The rows come from 7 hidden closed curves, with some noise, and rows from the same curve form a group. Each curve winds through 8 dimensions. The rows are also pushed far along 4 directions, which tell nothing about the answers.
(in the rows, 128 means zero)
Some rows, each with its group after it:
[139  86 102 123 144 143 111 111 184 113  87 135 167 154  99 101 186 102]
R
[154 112 130 116 134 142 106 109 141 146 105 120 130 109 120 112 165 119]
P
[172 120  91  95 170 123 119  98 172 117 170 146  95 189 110 119 232 107]
P
[ 90 149 172 144 105 121 138 135  83 134  93 113 117 113 147 161  74 123]
T
[143 149 134 140 111 128 135 111 126 169  88 143 168 112 111 121 104 164]
M
[166 121  80 101 163 186  81 112 204 153  87  94 121 127 111  57 205  79]
L
[138 117  99 130 106 126 133 126 119 130 147  99  64 121 125  80 121 123]
J
[122  91 127 123 132 114  71  99 167 141  93 102 167 144  93  94 207 123]
C
[155 124 115 110 149 148 122 124 131 126 149 125  88 123 141 119 155 104]
P
[125 130  97 120 148  99  98 109 146 124 169 152 110 178 120 129 232 120]
C
[138 153  95 156 105 115 135 122  89  98 183 127  59 116 154  89  70 145]
J
[140  91 109  99 121 148 100 133 122 107 117 105 123 121 136 119 135 104]
L
[137 125 140 126 125 125 164 128 112 131 118 145  93 114 135 144 117 111]
J
[124 149 120 126 159 105 107 116 158 140 172 118 140 159 120 106 166 132]
R
[180 117 124 111 139 160 131 106 175 146 145 100  91 130 101  41 131 108]
C
[131 149 130 123 156 119 164 127 127 146 196 132  83 161 135 104 132 114]
T
[157 141 105 128 151 162 131 113 152 131 111 112 157 139 118 108 138 135]
P
[142 148 143 123 126 102 105  93 121 173 179 158 144 161 110 117 169 175]
R
[142 151 131  81 170 100 135 124 136 132 194 167  96 177 143 143 171  83]
P
[121 173 147 141 118  78 137  95  98 195 164 144 125 154 115  89 136 156]
L
[ 88 125 139 131 121 123 118 154 132 120 130 156 122 126 141 158 110 110]
R
[140 121  93 157 134 168 128 136 191 128 119  72  91  93 110  30 115 115]
M
[143  90  74 122 159 184 116 142 188 102  84  79 143 122 117 129 171 115]
M
[ 95 119 147 129 122 116 164 159 105 130  94 134 176 129 131 203 105 143]
C
[122 110 131 122 143 126 112 128 148 127 121 135 149 120 134 121 140 106]
C
[ 97 109 130 152 117 136 174 160 124 124 120 100 113 121 122 142  92 137]
P
[130 137 128 157 123 150 137 143 143  97 136 139 130  99 133 126 101 148]
L
[119 123 145 129 114 110 114 134 110 130 106 115 184  94 134 127  86 140]
P
[130 132 119  97 165  96 136 122 121 137 196 166 136 198 129 188 209 138]
R
[147 175 179 147 112 116 117  82 126 198 152 170 141 131 105  84 110 177]
R
[ 87 108 103 126 130 119 150 166 136 119  90 125 155 142 126 178 132 112]
M
[130  86  76 102 160 159  97 146 181  83 128 120 116 146 134 122 188  73]
C
[102 122 113 133 149 134 140 138 114 133 109 125 156 151 135 178 171 130]
C
[148 100 117 125 143 157 123 118 154 121 101 108 170 139 109 134 160 145]
T
[127 131  95 144 122 193 129 163 119 102 130  98 112  92 155 111  82 129]
J
[149 140 128 150 102 108 121 111 126  98 137 128 115 103 123  88  94 150]
R
[108 134 150 135 125 118 100 129 142 148 143 143 167 125 120 109 142 141]
J
[149 162 130 141 111 127 129 114 115 100 180 164  65 127 142 102  81 136]
L
[128 143 105 123 161 131 164 137 123 144 180 161 109 159 144 134 145 118]
C
[153 113  96 130 142 104 155 104 121 123 200 139  83 166 125  69 153 120]
R
[123 164 163 141 126 100 103  70 125 228 102 140 167 147  98  74 160 148]
L
[113  95  71 111 153 148 150 174 136  93 141 137 125 147 149 174 152 101]
P
[145 148 139 141 119 148 119 114 133 101 125 113 108 114 129 117 100 142]
T
[ 93  97 144 141 114 121 163 166 107  80  81 155 149 110 146 208  86 112]
R
[121  88 106 114 136 151 104 133 150 119 125 129 114 154 125 124 192  99]
L
[ 87 123 128 123 109 122 142 182  75  77 147 152  77 107 181 199  90  95]
M
[143 133  96 131 144 160 105 130 152 102 130 142 119 108 150 102 128 100]
C
[113 133 139 138 149 107 155 141 144 120 160 121 135 135 125 135 116 133]
P
[107 149 114 144 117  99 172 141  75 131 137 127 119 137 145 169  84 153]
J
[152  90 123 116 118 189  98 117 144 112  55  85 171 124 105 139 146 142]
T
[133 130 100 134 125 123 166 147  89 108 151 135  98 112 157 137 102 120]
R
[102 164 158 144 111  83 152 123  84 171 141 139 132 136 127 143 113 159]
L
[143 149 127 147 130 127 137 128 161 109 148 114 102 105 121  85 103 132]
M
[128 119 153 128 101 101 116 111 117 168 131 145 125 115 112  91 135 134]
T
[139 124 102 133 118 169 118 119 114 112 114 100  79 130 139  96 114 110]
T
[116 150 147 129  95 104 146 151  89 137 194 150  73 116 141 114  85 138]
J
[129 126 120 145  97 219 135 188 116  94 119  70  81  47 156 108  43 127]
J
[136 126 128 107 161 140  99 113 159 116  74 112 208 145 116 168 177 123]
P
[118 130 128 132 116 162 115 146 128  91  63 103 120  92 141 164 112 109]
M
[135 150 139 123 135 101 143 119 103 153 202 170  94 142 145 108 129 124]
M
[151 126  89 121 155 152  99 124 179 113 140 120 151 139 115 111 182 135]
R
[120  81 114 131 125 138 147 139 118 112  92 113 142 123 126 139 138 115]
R
[126 149 131 131 141  84 159 131 124 102 140 168 120 136 137 171 128 120]
T
[141 106  93 117 153 162 152 148 121  90 170 135 108 149 154 143 116 110]
L
[146 127 129 137 146 121  95  85 166 162 115  91 197 139  94  57 158 154]
L
[103 112 100 127 142 151 185 180 101  95 124 103  96 121 164 171  87  91]
R
[112 126 107 132 126 115 134 124  97 142 143 131 121 161 133 138 165 135]
C
[ 97 116 128 111 177 105 147 142 137 117 122 159 189 180 132 232 188 118]
T
[112 131 125 133 118  98 128 112  96 139 155 127 140 169 124 117 122 148]
C
[117  99  94 104 147 128 105 133 133 107 129 140 165 169 135 151 159 109]
L
[ 83 143 164 127  92  86 126 145  75 146  97 172 181 125 136 205 104 151]
J
[162 114 135 156  87 166  78  73 135 159  54  86 169  92  93  42 112 172]
T
[ 86 123 182 165 106 100  85 100 144 167  79 142 189 115  97 120 149 156]
L
[131 124 136 111 144 118 131 118 121 129 184 139 136 174 126 113 155 124]
J
[148 141 148 137 135 158 142 128 122 124 109 114 166  98 133 130  97 149]
M
[127 149 178 120 124 120 112 116 122 137 125 132 149 128 121 147 134 138]
J
[107 156 137 124 137 140 165 163 106 106 118 155 122 131 156 212  97 115]
P
[135 127  77  99 159 121 137 146 125  93 243 163  33 175 160 110 170  76]
M
[106 130 145 129 104 122  91 127 111 123  89 134 135 111 137 141 130 114]
M
[137 147 141 111 165 126 152 128 135 105 159 121 115 157 135 141 151  99]
M
[114 165 139 143 116  98 156 123  91 169 160 132 106 135 130 115 110 150]
L
[141 104 131 114 144 176 132 153 159  98 112 104 141 121 121 162 141 126]
T
[ 80 120 137 136 104 110 131 155  87  93 129 118 114 132 148 179  93 129]
P
[151 162 130 155 130 173 140 126 121  99 134  80  88  93 147  80  71 124]
M
[103 141 174 131 114  93  90 100  88 131  80 135 193 130 132 190 134 152]
M
[163 118  88 130 154 158 145 134 179  85 107 107 105 114 121 111 146 103]
T
[106 112 116 136 120 166 144 147  92 116  93  84 125 130 144 164 105 130]
P
[111 121 126 127 107 152 123 133  90 108  89 108 109 131 146 162 104 116]
T
[144 103  79 120 132 158 106 124 176 149  93  65 113 130  94  67 183 116]
J
[118 161 180 129  94  75 102  86  90 165  83 114 176 133 108 129 107 158]
R
[ 98 135 126 132 140 134 121 139 117 123 130 146 110 142 147 177 162 111]
C
[140 137 140 139 101 171 104 136 141 117 126 133 113  89 129 101  93 140]
T
[118 123  97 110 142  96 135 115 116 138 110 122 166 191 114 166 177 134]
J
[121 125 125  98 129  96 114 123 116 150 145 167 141 157 132 133 158 105]
P
[103 122 125 120 114 124 111 141 108  95 112 138 144 137 149 165  94 112]
C
[146 109 123 105 115 119  90 108 115 130 143 119 125 132 127  89 139 119]
L
[112 165 168 150  96 104 146 118  63 177 158 181  98 111 153 126  66 147]
L
[137 118 129 116 156 160 138 124 133 141 112  81 128 142 124 122 145 110]
P
[171 125 126 139 144 186 134 125 185 106  93  96 122  85 112  86 125 119]
J
[ 82 161 177 136 110  94 131 130  80 164 102 186 164 130 147 197 106 134]
T
[113 185 177 116 129  65 122  95  96 170 120 168 154 158 128 163 135 128]
R
[135 139 135 136 133 150 108 120 154 108 129 112  98 120 127 109 134 119]
C
[143 165 131 154 129 107 125  81 117 180 115 152 127 122 123  92 129 149]
J
[105 123 149 134 120 101 111 134 119 124 127 151 144 106 141 139 108 119]
C
[127 157 127 131 135 147 175 159 105 101 128 129 100 116 156 170  80 114]
M

New rows, each followed by its group:
[122 113  96  76 184 130 174 167 112 107 191 169  90 193 162 211 191  73]
M
[145 159 156 138 142 137 130 104 134 127 124 105 132 126 125  98 123 125]
M
[137 148 136 158  92 115  91 104  99 121 158 137 119  92 142  78  82 163]
M
[116 139 133 159 110 148 141 130 120 124  94 131 143 119 124 140  96 151]
L
[139 151 146 140 142  96 138 102 144 146 118 173 146 128 119 136 146 135]
J
[140 125 134 143 118 174 159 146 131 134  48  76 124  71 121 140  89 134]
J
[148 131 128 119 131 133 133 142 117 106 148 109 131  98 143 127  90 134]
L
[103 116 139 112 128 113 113 140 114 134 129 159 135 134 141 157 160 102]
M
[121 107 117 115 166 155 158 158 144 114 133 121 131 131 146 152 124  95]
C
[138  97 124 128 131 130 134 113 143 108 106  97 130 139 108 104 141 115]
R
[120 115 150 130 101 130 122 145 122 140 139 133 121 102 125 112 105 137]
T
[146 151 132 129 161 122 114  97 141 116 143 131 136 143 134 116 146 121]
C
[126 118 126 113 131 107 120 117 108 133 132 109 162 152 128 131 124 135]
L
[121 154 188 151 106 106 107 101 109 142  40 134 201  83 118 172 123 165]
C
[132 172 150 177 124 112 147 111 102 144 148 138 139  82 145  99  71 168]
C
[115 104  94 118 133 140 123 151 117  91 138 136 140 142 152 153 113 113]
L
[118 160 133 125 136 135 200 179  85  84 160 152  78 117 173 205  64 110]
M
[135 136 106 145 144 144 126 148 152 102 118 110 136  76 142 123 132 125]
R
[115 107 152 105 104  97  87 113 102 133 113 138 149 137 127 142 145 122]
L
[163 167 124 163 122 139 123 104 138 114 152 119  84  90 127  70 116 152]
C
[ 96 119 130 137 115  97 159 148 112 116 144 164 100 150 128 190 140 136]
P
[145 112 130 117 116 187 101 128 138 110  39  97 143  88 130 125 110 102]
C
[119 129 144 123 110  88 118 134  96 124 152 133 142 110 144 122  84 130]
P
[121 125 117 120 147 150 115 116 112 127 113 116 123 161 138 167 174 117]
P
[111 153 171 119 129  93  93 100 127 177 110 133 150 138 116 130 161 126]
R
[ 97 140 145 164 129  96 125 118 137 137 171 153 120 138 126 111 130 143]
L
[113 160 144 145 116 108  97 109 120 125  91 141 169 123 129 147 119 147]
M
[142 125 145 119 115 132  96 100 138 125  99 108 122 124 115 106 133 123]
L
[131 104 110 143 125 173  90 132 172 100 101  76 109 102 117  84 146 117]
C
[177 101  85 110 144 149 158 129 143 117 152  98  82 129 121  87 162 109]
C
[129 108 120 120 118 151 184 179 105  56 124 122 102 109 153 189  69 113]
J
[106 131 143 128 145 141 116 149 154 114 147 126 129 131 131 143 136 116]
T
[148 131  97 112 137 103 133 107 104 107 170 129 115 176 132 118 149 126]
C
[103 131 125 109 120 133 139 183 107  74 137 153  81 110 171 204  95  88]
P
[149 175 147 166 141  93 125  78 122 162 166 148 153 119 127  66 120 166]
C
[128 107 112 122 133 139  53 105 191 125 100 123 152 142 103  82 200 106]
C
[113 125 147 115 131 151  89 114 155 175 106 128 178 161 100 136 161 149]
R
[152 159 149 125 149 129 120 110 158 128 122 124 150 121 121 114 123 127]
P
[111 118 143  95 131 102 170 153  76  90 108 132 122 155 148 248 134 106]
R
[124  94  97 134 114 152 168 180 132  96 154 109  45  86 146 112  93  99]
J
[142 106  94  87 174 106 156 152 143  77 224 154 115 188 137 159 182 102]
M
[125 116 121 138 117 139 179 156 115 122 105  80 100 100 127 141  87 134]
J
[186 150  92 151 141 167 136 111 181 120 177  75  76 112 104  11 130 146]
L
[123 148 117 136 143 112 147 113 107 156 107 147 134 142 138 160 145 132]
J
[121 158 176 122 133 119 140 141 121 121 106 140 149 101 141 176  89 124]
P
[132  86  77 109 139 180 154 171 122  83 122  68 102 125 147 135 109  96]
P
[116 124 102 115 153  94 138 135 145  83 193 140  91 187 133 134 148  95]
R
[138 139 125 141 153 171 108 110 164 151 118 118 136 120 127  76 138 116]
C
[112 137 151 128 142 130 151 134 125 151 130 115 129 136 128 131 124 120]
T
[137 148 127 144 107 135 151 131 115 151  95 136 147 103 123 126  78 161]
M
[129 151 136 152 134 154 105 114 139 140  99 129 131 104 132 113 141 132]
C
[134 135 144 123 104 104 128 118 121 157 154 149 100 126 116  89 130 131]
J
[ 88 121 149 119 110  81 133 140  75 127 176 183 101 159 151 182 137 120]
L
[116  99 105 119 128 124 120 139 137 112 142 166 127 156 130 143 159 113]
R
[166 151 132 135 113 147 126 109 119 133  97  87 104  80 127  86 109 133]
R
[106 131 180 134  95  33 111  81  74 186 125 150 176 144 106 136 158 172]
C
[120 127 118 107 116 129 133 142  86 102 136 149  99 145 157 167 106 101]
C
[140 112 110 147 110 143  90 115 150 139 111 112 116  93 115  62 159 131]
C
[119 129 126 122 125 116 111 130 117 128 160 152 102 129 143 111 144 107]
M
[101 124 101 131 111 134 124 166 130 135 118 122 105 102 136 136 128 121]
J
[121 119  98 136 166 142 119 115 184 139 120 118 167 179  97 110 198 128]
P
[132 154 150 112 114  95 153 139 100 136 168 165  91 122 143 132  85 114]
P
[129 134 101 148 130 177 158 152 127 137 139 121 100 108 143 102  92 128]
C
[134 106  74 137 146 159 147 143 152 114 135  79 133 135 123  85 123 126]
M
[113 135 137 137 115  93 101 113 111 136 140 154 176 133 132 118 107 148]
L
[132 145 119 146 145 129 172 143 133 116 125 150 106 106 143 162 108 123]
J
[139 139 106 113 146 145 101 115 116 101 149 130 113 162 148 139 159 114]
J
[ 66 134 133 158  87 113 149 192  78 105 124 162 100  66 175 193  42 128]
M
[141 141  96 132 147 102 154 131 119  65 206 161  88 160 151 140 118 122]
J
[132 163 183 147  89 109 114 105  87 162  54 109 158  55 129 127  88 155]
R
[140 135 144 118 124 133 105 113 140 122 110 122 106 119 126 120 133 110]
L
[157 161 117 138 127 144 138 122 134 107 154 143  81 121 133 111 107 136]
P
[153 174 113 130 155 109 130 103 115 114 185 176 100 146 156 127 145 120]
C
[135 140 127 133 149  90 153 103 115 150 145 165 151 150 128 125 161 128]
R
[152 167 141 193 114 150 145 120 117 130 131 108 124  35 146  54  34 170]
C
[ 63 105 169 119 137  92 156 152  85 145  43 131 216 140 138 246 136 111]
R
[132 121 143 126 134 146 113 113 157 160  63 124 139 110 113 113 167  99]
T
[137 150 131 141 101 119  89  89 134 172 152 153 143 146 105  54 119 166]
R
[143 154 151 131 124  99 141 110  92 113 117 142 141 115 140 167 115 143]
C
[172 164  93 123 154 125 136 117 131 120 186 117  57 117 145  72 151 107]
R
[114  81 108 109 133 145 175 184 139  84 126  92  91 128 131 166 118  94]
P
[129 129 138  98 128 115 140 145 122 132 128 154 121 133 134 154 127  98]
P
[144 152 101 131 149 108 133  99 135 152 145 169 102 150 131 113 166 117]
J
[ 96 117 142 132 131 123 134 130 119 149 103 117 178 154 120 150 126 139]
C
[124 124  90 116 138 117  90 113 134 124 148 137 148 172 128 108 173 121]
P
[ 84 112 149 154 106 137 163 157 107 131  89  92 136 113 124 158  80 145]
P
[117 166 110 125 124  90 148 141  82 121 236 174  83 168 157 131 107 139]
J
[147 113 116 104 127 147 108 126 119 133 135 142 118 124 141 115 139 106]
L
[141 143 124 112 124 100 108 110 120 170 161 129 106 137 122  80 167 127]
L
[101 104 115  79 154  76 146 139  95 118 168 139 137 213 136 200 178 100]
P
[147 137 139 131 146 142 160 110 138 141 142 122 104 149 117 100 114 121]
R
[ 91 116 139  84 157  90 141 152  98 132 155 190 142 184 152 230 194  88]
M
[114 107 155 119 120  87 145 130 135 140 129 125 133 141 102 139 135 128]
P
[160 114  73 144 157 188 133 148 167  70 114  88 124  81 150  95 115 109]
C
[107 178 198 134  87  59  92  89  84 199 170 166 155 140 111  96 118 177]
J
[115 116 132 134 120 135  98 132 148 112 119 131 100 113 131 120 138 109]
L
[125 131 122 116 107 107 118 131  92 109 130 122 136 137 134 164 125 149]
R
[116 135 121 116 161  84 159 140 107 128 167 186 144 153 153 189 163 114]
C
[107 108 136 118 121 135  92 136 132 132  92 136 151 117 132 136 160 101]
M
[115 106 122 121 142 120 100 118 173 107  97 110 162 157 106 120 163 106]
R
[102 106 122 158  90 170 124 162 125  90  83  72 106  77 133 120  67 132]
P
[145 118 103  90 172 149 102 120 177  90 116 134 136 190 117 173 219  92]
T
[101 119 122 100 141  79 105 109 111 149 173 165 107 208 127 152 222 104]
C
[130 106 124  99 130 123 117 142 152 102 130 117 114 133 122 126 146  93]
P
[104 119 140 133 143 108  95 101 138 146  90 111 183 158 108 150 203 139]
C
[109 116 139 163 112 126 124 135 152 124 110 114 134  98 110 113 116 151]
P
[ 87 147 162 171  81  51 146 133  88 159 150 146 117  87 127 119  61 172]
J
[ 81 150 142 141 125  43 102 100 108 163 130 176 208 176 117 162 155 162]
M
[156  93 112  91 163 168 109 101 150 161  64  89 174 164 106 137 219 103]
P
[147 142 112 123 117 130 137 135 115  87 122 126 113 122 138 146 109 125]
R
[113 127 102 142 164 122 122 121 168 132 163 135 132 167 120 106 175 121]
L
[125 139 164 135  87  81 115 128 100 133 160 179 132  95 132 119  89 150]
M
[123  91 146 134 105 189 118 140 104 106  37  78 145  75 140 150  94 116]
J
